All groups share one centre, and each spreads out both ways along 5 directions, with some noise.
(in the rows, 128 means zero)
Some rows, each with its group after it:
[109 135 113 120 165 131 137 143 179 154 141 135 118 148 138 151 121]
Safu
[142  99 119 148 126 125 133 127 145 137 122 132 104 103 129 129 117]
gub
[ 65 103 139 105  81 131 112  99 113 127  91 120  74 131 109 121  93]
Desen
[168  98 134 148  95 129 133 116  92 117 103 135 125  85 119 114 134]
sel
[132 129 129 121 133 143 136 129 136 136 115 134 131 125 121 128 119]
sel
[117 140  99 124 164 139 133 135 172 137 135 132 119 163 124 124  96]
sel
[ 72 128 115  87 116 128 128 106 133 141 101 122  75 141 123 138  89]
Desen
[129 167 150  88 122 107 128  91  85 136  88 133 140 110 146 128 134]
gub
[148  70 121 175 102 137 129 130 134 121 123 131 107  93 114 121 117]
gub
[126 143 129 127 152 160 142 158 147 152 126 142 150 138 115 138 134]
Desen
[132 108 126 137 112 133 131 132 115 120 126 131 124 107 117 127 127]
sel
[145  97 108 162 159 114 139 119 198 158 127 130  81 121 146 135  90]
gub
[ 54 110 166 113  86 162 117 150 109 130 120 124 134 143 101 140 152]
sel
[102 213 100  59 199 105 135 106 158 159 134 137 124 154 162 154 112]
gub
[106 122  56 104 128 165 139 171 125 109 169 136 123 149 100 142 107]
Safu
[127 104 167 184 106 181  97 150 116 109 140 122 166 130  80  93 126]
Desen
[107 128  82 102 135 132 134 159 128 126 174 133 121 134 134 162 142]
Safu
[108 129 152 122 119 153 130 134 142 138  93 124 133 153 110 112 118]
sel
[125 182  94  92 179 153 139 133 161 134 116 132 141 187 114 117  86]
Desen
[110  77 125 169 110 121 141 167 187 108 145  98 118 207 131 111 147]
sel
[120 143 158 127 143 127 128 114 147 148 111 136 126 123 132 133 127]
Safu
[127 113  85 115  94 138 110 152  57  85 185 134 131  98 110 143 146]
gub
[109 157 106  92 138 163 126 145 103 129 145 144 148 122 109 144 126]
Safu
[152 128 123 143 134 154 132 132 123 132 107 139 139 103 100 123 110]
Safu
[ 44 120  89  79 150 100 128 114 177 170 149 131  35 123 159 185  92]
Desen
[158 122 166 160 132 134 133 105 139 152  80 137 130  98 121 114 115]
Safu
[ 65 117 120 139 158 147  94 143 172 140 183 121 103 147 115 135  99]
Desen
[113 116 103 131 132 153 126 156 131 126 151 141 128 131 104 137 118]
gub

New rows, each followed by its group:
[103 182  74  82 200 115 137 137 169 152 174 142 116 153 156 164 111]
gub
[118 104 140 127  90 113 112 108  94 113 122 120 113 106 126 121 129]
Safu
[148 149 129 152 168 174 134 169 156 141 150 139 181 139 104 126 140]
Desen
[120 245 170  38 174 110 146  78 118 178  64 144 166 142 161 147 138]
gub
[125  97 151 159 120 158 134 130 161 143  87 132 114 127 104 111 101]
gub
[ 88 130 112 102 130 127 127 117 138 140 116 130  90 138 130 140 100]
Desen
[118 123 144 146 124 161 112 143 126 128 128 133 150 135  99 110 123]
Desen
[ 94 101 111 129  79 164 100 147  90  88 147 120 124 139  81 108 104]
gub
[166  29 132 218 104 157 152 152 174 139 114 131  94  85 102 120 113]
gub
[111 128 133 124 118 160 123 133 115 127 120 132 139 135  98 119 122]
gub
[129 128 148 136 129 164 139 144 143 149 100 142 144 123 107 126 126]
gub
[126 106  83 148 141 125 130 146 167 111 162 116 108 166 128 126 104]
sel
[107 136 135 115 126 164 127 139 125 131 117 134 141 137  99 126 119]
gub
[139 113 129 161 158 150 143 129 195 151  99 131 117 145 118 111  85]
Safu
[ 99 109 140 135 131 146 129 146 147 158 139 137 118 106 128 154 138]
Desen
[183 108 132 165 132 118 159 137 175 132 101 123 135 142 141 107 135]
sel
[141 161  89 100 170 132 151 140 156 142 127 147 130 136 131 141 118]
Desen
[129 107 155 163 153 166 154 150 206 173  82 138 123 138 106 122 108]
gub
[100 150 128 108 134 144 120 121 133 130 114 130 128 154 110 118 104]
gub
[157 158  85 114 211  84 154 114 197 184 145 144  98 117 185 173 119]
gub
[ 98 153 119 113 162 135 122 121 168 143 120 126 109 163 125 124  92]
gub
[ 93 130 122 117 131 145 121 135 142 127 124 123 119 156 110 124 105]
sel
[115 135 100  91 135 122 143 116 132 139 105 135  92 128 136 148 104]
Desen
[108 144 110 107 142 135 120 128 129 129 138 134 123 133 120 129 113]
gub
[174 103  94 156 130 159 144 150 140 125 119 145 129 104  96 126 103]
Safu
[119 140  91  93 120 170 125 154  89 111 147 144 146 120  93 134 119]
Safu
[120 123  76 116 154 134 146 166 158 136 167 136 115 141 131 158 131]
Safu
[126 130 172 127 104 142 130 100 117 137  61 128 128 122 112 103 110]
gub
[197  80 102 182 117 169 147 144 140 122  98 143 127  92  85 101  89]
Safu
[140 145 132 107 113 114 129 113  82 124 114 136 138  98 132 134 144]
gub
[ 94 165 197 110 113 150  97  83  88 137  72 125 148 125 104  94 105]
Safu
[122 130 135 132 135 127 131 113 142 136 101 123 109 131 124 121 102]
gub
[116 144 136 123 161 125 136 109 178 159  96 128 105 146 136 126  97]
gub
[108 135 103 103 134 122 133 115 128 130 120 131  99 135 129 124  97]
Desen
[143 101 144 162 145 135 146 113 185 161  84 131  98 121 125 118  95]
gub
[103  94 106 163 141 124 138 168 228 101 146  91 109 252 130  91 106]
sel
[133 122 102 126 119 134 109 105  95 109 132 132 107 103 106 117  88]
sel
[ 81 100 139 139  89 141  82 103 103  89 128 106  99 149  92  87  81]
Desen
[ 63 107 110 132 108 211 105 183 128  99 163 124 138 178  54 107  99]
gub
[100 108 124 106 101 121 119 108 111 119 107 125  90 123 121 126 104]
Desen
[143 152  90 112 157 138 132 133 139 122 131 135 137 156 119 118  98]
Desen
[ 89  88 159 158 114 160 110 142 135 148 149 130 118  98 107 143 140]
Desen
[101 140 116 105 138 141 128 135 138 137 140 129 122 146 124 133 120]
Safu
[156 103 125 146 126 108 134 109 138 135 106 134 100  99 138 127 111]
gub
[117 161 203 125 141 142 110  86 130 162  73 131 142 112 118 108 111]
Safu
[ 73 142 124 118 146 154 100 126 155 124 142 119 119 178 101 104  78]
Desen
[154  55 142 191  69 200 143 181  98 117 127 145 159  75  68 128 161]
gub
[105 132  93 111 129 158 126 145 121 117 143 136 131 141 102 127 108]
Safu
[111 139 130 114 132 115 114  90 135 126 103 116  96 150 129 108  84]
gub
[126 162 124 122 153 165 133 143 144 131 119 135 154 165 103 115 112]
Desen
[ 77 143 147  98 115 164 107 116 109 131 103 126 124 137  95 118 100]
sel
[114 105 154 150  98 158 113 135 115 120 118 126 135 124  98 108 122]
Desen
[109 132 127 116 111 152 119 136 102 112 127 130 134 130 107 122 121]
gub
[ 77 144 158 107 119 124 106 102 131 137 112 113 116 157 128 114 113]
Safu
[109 146 126 107 126 137 122 119 123 126 116 129 125 141 120 123 109]
gub
[103 130 138 128 126 159 110 129 132 118 124 123 133 158  99 101  96]
Desen
[117 157 117 135 170 164 113 149 157 124 148 128 152 176 102 109 100]
Desen
[ 77 201 140  66 159 133 115 104 132 142 100 129 134 180 126 117  99]
gub
[103  64 107 170  98 178 115 165 137 106 158 125 107 132  77 110  99]
gub
[ 86 164 128  97 143 163 113 129 121 130 122 133 139 152  97 124  99]
Safu
[120  96 147 144  80 148 110 117  93 105 100 120 121 117  94  95 105]
gub
[107 140 101 108 129 143 102 101  95 113 132 134 101 111  97 115  68]
sel
[172 154  93 110 163 132 161 147 141 142 123 153 142 110 140 155 137]
Desen
[126 115 106 118  96 165 123 167  71 102 165 138 159 103  96 145 155]
gub
[ 53 221 142  45 157 148 113 104 119 140 100 128 149 195 115 118 100]
gub
[166 119 121 154 150 160 141 134 152 145 100 143 139 102 102 115 101]
Safu
[112  95 168 143  64 161 107 109  88 101  73 118 124 127  79  79 103]
gub
[112 212 125  42 148 101 122  89  79 125 117 136 145 137 153 141 136]
gub
